The rows of a group lie close to one hidden flat surface of 5 dimensions, which passes through zero. Surfaces can cross.
Known rows, each followed by its group:
[ -9  -8   0 -14  11 -14 -10  22  -4   5  45 -18  18] | Z_826
[-28  -3 -30  -9  -1  11   2  11   8   5 -14  -7   2] | Z_462
[ 27 -16  43  16  -3  -6   6  12  -5  -5   1 -11  23] | Z_232
[  0 -30 -10  16  -5   0   2  -7  -2   9  -4 -10  18] | Z_169
[ 19   7 -25  17  -5 -11  46  10 -13  31  -5  -6  10] | Z_169
[  4  20  19 -24  19 -23 -30  24  17   8   8 -16   8] | Z_169
[  0  30  32  36  31  17  46  27 -32  20  31  -5  58] | Z_232
[-23 -16 -34   7  16  -4  -3   9   1  29  13 -23  36] | Z_232
[ 24 -24   2   9 -15 -10   0  -8   8   4 -28  -8  -1] | Z_826
[ 7 -6 18 11 -7  7 22  0  1 -7  6  0 17] | Z_826
[ 15 -13  -3   2  -5 -13 -12  -4   3   7 -24  -5  -9] | Z_462
[ 31  20  42  18  19 -15   6  14  -4  18  -3  -8  30] | Z_169
[ 38  47  18   9  10 -19  31  16  -8  24 -15   6  -3] | Z_169
[ 18   2  -6  -8 -12 -13 -16  -9   8  -1 -39   7 -35] | Z_826
[  9  32  30   5   6  11  19   5 -19 -13  11  19 -10] | Z_462
[  1  19  -5 -24  -6  -5 -14   0  10  -9 -15  11 -37] | Z_826
[-2  0  0  2  1  3  3 -2  0  0  3  1  3] | Z_826
[ 32  -5 -23  23 -20  -4  -3 -43  -2  12 -79  23 -47] | Z_232
[-12 -13 -41  30  26 -10   6  18 -10  57  -9 -31  56] | Z_232
[-10 -11 -16  30 -13  29  34 -60  10  -5 -10  24  12] | Z_462
[ 0 -5 -5 18  5  3 10 -4 -8 12 -3 -3 16] | Z_232
[ 26  -7   0  11  -8 -12 -10  -1  -4   9 -48   0 -19] | Z_462
[ -6 -13 -33  -9 -12  -6 -15  -8  17   8 -40  -4 -19] | Z_462
[  8  -8 -17 -12 -11 -12 -21  -7  12   3 -33   1 -30] | Z_169

New rows, each followed by its group:
[ 13   7  -3  14  -3   3   8 -16  -7   6 -27  13 -15] | Z_232
[  3   4 -13  -5  -3  -7 -11  -4   4   6 -25   4 -20] | Z_232
[  4 -13   7  -3  -2 -11 -10 -19  11  -4  31  -3  11] | Z_462
[  6  -1  -8 -21 -14 -12 -22 -45  30 -14   9  16 -28] | Z_462
[-15  19  -7 -21   2   5  -2   3   4 -10  13   9 -17] | Z_232
[ 0 11 14  9 -2 15 21 -6 -4 -8 -3 12  2] | Z_826
[-17  17  18 -14  -7  25  14 -15  -1 -39  41  27 -19] | Z_232
[ 16 -25 -17  14  -2 -20 -24 -10  -6  22 -31  -8  -6] | Z_826
[ 49   7  50   4 -10 -16  -6  11  -2 -11 -42   3 -22] | Z_232
[ -7 -30  20   3   1   3 -39 -12   9 -15  -2  -7  13] | Z_169
[ 18  13  16 -10  -1 -15 -28  -3  11  -3 -33   4 -25] | Z_169
[  0 -26  18  20  -2  13  -7 -17  -5 -11  -3   2  13] | Z_169
[-14  -6  -9 -11   2   1  -4  -6  10  -3  22  -3  10] | Z_462
[ 18  -1  15  -4   3 -19 -14  22   4   7 -19 -14   2] | Z_232
[ 21  -6  -2 -12   0 -30 -34   6  20  15 -34 -15 -10] | Z_169
[ 24  24   6  11   7  -9  -9  -8 -28   6 -19  19 -35] | Z_826
[ -6 -21  -4  13 -10  14   0 -19  -5 -12  -8   7  -5] | Z_169
[  6 -47   5 -29 -18 -25 -41  11  29 -14   6 -28   0] | Z_232
[  1  19  12 -31  -2  -8 -19  17  12 -17   0   2 -28] | Z_232
[ 22  18  30  15  18  -9  11  33 -14  19 -14 -14  25] | Z_232
[ 26   6 -19   3  -1 -28  14  15   2  34 -19 -16   4] | Z_169
[-21  30   0  -8   2  24  12  -9   5 -14  -4  21 -14] | Z_826
[ 27  11  21  11  13 -22   4  17   0  24  -6 -15  25] | Z_169
[ 10  -4  20   1   5  -9  -3  21   0   4   2 -14  16] | Z_232
[  0 -40 -27  26 -19  10  16 -23  -9   6 -18   1   3] | Z_169
[  7  -2 -14   5   3  -9 -19 -10  -6  12 -25   3 -17] | Z_826
[ 31 -45  -7 -12 -17 -43 -27  13  14  13  -9 -31  -1] | Z_826
[ -5 -29 -22  -5 -10  -5 -16 -13  13   1  -8  -6  -7] | Z_232
[-12  36   6  -5  17   8  14  19  -9   4  18   4   6] | Z_232
[  1   4 -10  38  16   5  25  -1 -21  33 -12  -3  33] | Z_232
[  9  -1  44   8  19  -9 -23  10   5   2  12 -15  37] | Z_169
[ 20 -14   6  16  -5  -8  -1  -5  -6   8 -21  -4   4] | Z_462
[ 29   2   4  -9  -1 -30 -22  11 -11   8  -3  -3 -28] | Z_826
[ 14 -21  17  23 -14  14 -12 -34  -6 -21 -39  19 -20] | Z_169
[  2   8   5  -6  -8   6   1 -12   2 -16  -2  14 -23] | Z_232
[  8 -31 -11   3  -6 -16 -22  -5  11  13 -22 -18   7] | Z_169
[ 10 -10   3   0  -8  -8  -8 -40  17  -6  14   9  -4] | Z_462
[ 10   9  -1  -2   7 -16   7  15   3  17   4 -11  13] | Z_169
[-28  45 -14  -3   4  36  32  25 -16  -7 -34  21 -22] | Z_462
[ 23  -5  34  22  -8   5  33   0 -10  -7  12   1  23] | Z_826
[ 17  17  27  21   7   5  23  -2 -14   4   0   8  12] | Z_169
[  1 -20 -34  12 -11  -2  22  -4  -5  15  -5  -7   3] | Z_169
[ 14  17   0  20  20  -9 -14  -6 -38  17  -3  12 -16] | Z_826
[-10  35  17  12  12  26  27  -4 -18 -11  16  22   3] | Z_826
[-27 -17 -22 -13 -15  21 -10 -19   2 -27   2  15 -29] | Z_169
[  1  16 -22 -20  -3 -10 -19  -3   9   3 -31   7 -39] | Z_232
[  5 -23 -39  11 -15  -4  22  -7  -4  17 -15  -4  -3] | Z_169
[ -3  -2 -21  44  36  -3 -24 -16 -49  41  -7   5   8] | Z_826
